The groups are shells around one centre, one inside the other: the same stretched ball of 2 dimensions in 6 sizes.
(in the rows, 128 means zero)
Some rows, each with its group after it:
[155 152 115 137 134 157 100 130 139 106 155 122 105 123 128 109  59]
(1)
[163 161 111 140 137 166  88 127 138  99 164 122  97 122 126 103  34]
(0)
[108 109 138 115 124 103 171 140 131 149 106 130 152 126 138 144 199]
(0)
[166 171 109 143 142 174  81 122 130  94 171 125  92 123 121  98  13]
(4)
[ 98 112 143 113 129  96 184 135 114 155 102 138 159 128 133 148 211]
(3)
[150 158 117 136 140 155 106 125 125 108 155 129 108 124 124 110  60]
(1)
[117 117 133 120 126 114 156 138 133 140 116 128 143 125 136 137 171]
(5)
[137 149 124 131 139 143 124 125 119 119 144 133 120 125 124 118  91]
(3)
[134 148 125 130 139 139 129 125 117 121 141 134 123 126 124 120 100]
(4)
[ 96 101 144 110 123  90 188 141 125 160  95 133 164 127 139 152 231]
(3)
[ 99 109 143 113 127  96 183 137 119 155 101 136 159 128 135 148 214]
(5)
[150 160 117 137 141 157 105 123 123 107 156 130 107 124 123 109  56]
(2)
[109 110 138 116 124 104 169 139 130 148 107 130 151 126 137 143 196]
(1)
[ 91  98 146 109 123  86 195 141 123 163  91 135 167 128 139 155 242]
(2)
[156 151 114 137 133 157  98 131 142 106 155 121 105 122 130 109  60]
(2)
[ 96 108 144 112 128  93 187 136 117 158  99 137 162 128 135 150 220]
(0)
[158 161 113 139 139 163  94 125 132 101 162 125 100 123 124 105  40]
(5)
[137 150 124 131 140 143 124 125 117 119 144 133 120 126 124 118  91]
(4)

New rows, each followed by its group:
[113 127 136 120 134 114 161 131 115 141 118 137 144 127 129 136 165]
(0)
[102 106 141 113 124  97 179 140 127 154 102 132 157 127 138 147 212]
(1)
[ 97 112 144 113 130  96 185 134 112 156 101 139 160 128 133 148 213]
(4)
[166 162 109 142 136 170  83 128 142  96 167 120  94 122 126 101  26]
(4)
[118 117 133 120 125 114 155 139 135 140 116 127 142 125 137 136 170]
(0)
[140 135 122 129 128 138 122 135 141 120 138 122 121 123 133 121 108]
(2)
[158 164 113 140 141 164  94 123 127 101 163 127 100 123 122 104  36]
(3)
[132 130 126 126 128 130 134 136 137 127 131 125 128 124 134 126 129]
(5)
[114 113 135 118 124 109 162 139 133 144 112 128 146 126 137 140 183]
(0)
[ 98 107 143 112 126  95 184 138 121 156 100 135 160 128 136 149 218]
(5)
[170 167 107 143 138 174  77 126 140  92 171 120  90 122 125  98  14]
(4)
[106 118 139 117 131 105 172 134 117 148 110 137 152 128 132 142 189]
(5)
[167 170 109 143 141 174  80 123 133  93 171 124  92 123 122  98  13]
(2)
[137 133 123 128 128 135 127 135 140 123 135 123 123 124 134 123 116]
(3)
[109 110 138 116 124 104 169 140 131 148 107 129 151 126 138 143 196]
(0)
[ 98 107 143 112 126  95 184 138 121 156 100 135 160 128 136 149 218]
(5)
[147 144 119 133 132 147 113 132 139 114 146 123 114 123 131 116  86]
(5)
[165 168 110 142 141 171  84 124 132  96 169 125  94 123 123 100  21]
(3)
[113 127 136 121 134 115 160 130 115 140 119 137 143 127 129 136 162]
(0)
[108 107 138 115 122 102 171 141 133 149 106 129 152 126 139 144 201]
(4)
[ 99 106 143 112 125  95 183 138 122 156 100 134 160 127 136 149 218]
(5)
[ 97 111 144 113 129  95 185 135 113 156 101 139 160 128 133 148 214]
(2)
[ 98 107 143 112 126  95 184 138 121 156 100 135 160 128 136 149 218]
(5)
[108 122 138 118 132 109 168 132 116 145 113 137 149 128 131 140 179]
(1)
[104 108 140 114 125  99 176 139 127 152 103 132 155 127 137 146 207]
(5)
[163 161 111 140 137 167  88 127 138  98 164 122  97 122 126 103  33]
(0)
[ 98 112 143 113 129  97 183 135 114 155 102 138 159 128 133 147 209]
(3)
[156 152 114 137 134 158  98 130 140 105 156 121 104 122 129 108  57]
(0)
[108 123 138 118 133 109 168 131 113 145 114 138 148 128 130 139 177]
(2)
[105 121 140 117 133 106 173 132 112 148 110 139 152 128 130 142 187]
(4)
[125 123 129 123 126 122 145 137 137 134 123 126 135 125 136 131 150]
(0)
[156 161 114 138 139 161  97 125 129 103 160 126 103 123 124 106  45]
(5)
[103 118 141 116 132 103 176 132 112 150 108 139 154 128 131 144 193]
(4)
[127 124 128 123 126 124 142 137 138 132 125 125 134 124 136 130 146]
(3)
[127 140 129 127 137 131 140 127 116 128 133 135 130 126 126 126 122]
(3)
[153 151 116 136 134 155 102 130 138 108 153 123 107 123 129 110  64]
(5)
[108 123 138 118 133 109 168 131 113 145 114 138 149 128 130 140 177]
(2)
[162 161 111 140 137 166  89 127 136  99 164 123  98 122 125 103  35]
(1)
[105 118 140 117 130 105 172 134 117 148 109 137 152 128 132 142 190]
(5)
[ 87  96 149 107 123  81 202 140 119 167  87 137 172 128 138 158 252]
(4)
[161 160 112 140 137 165  90 127 137 100 163 123  98 122 126 104  37]
(1)
[100 110 142 113 128  97 181 136 118 154 102 136 158 128 134 147 210]
(5)
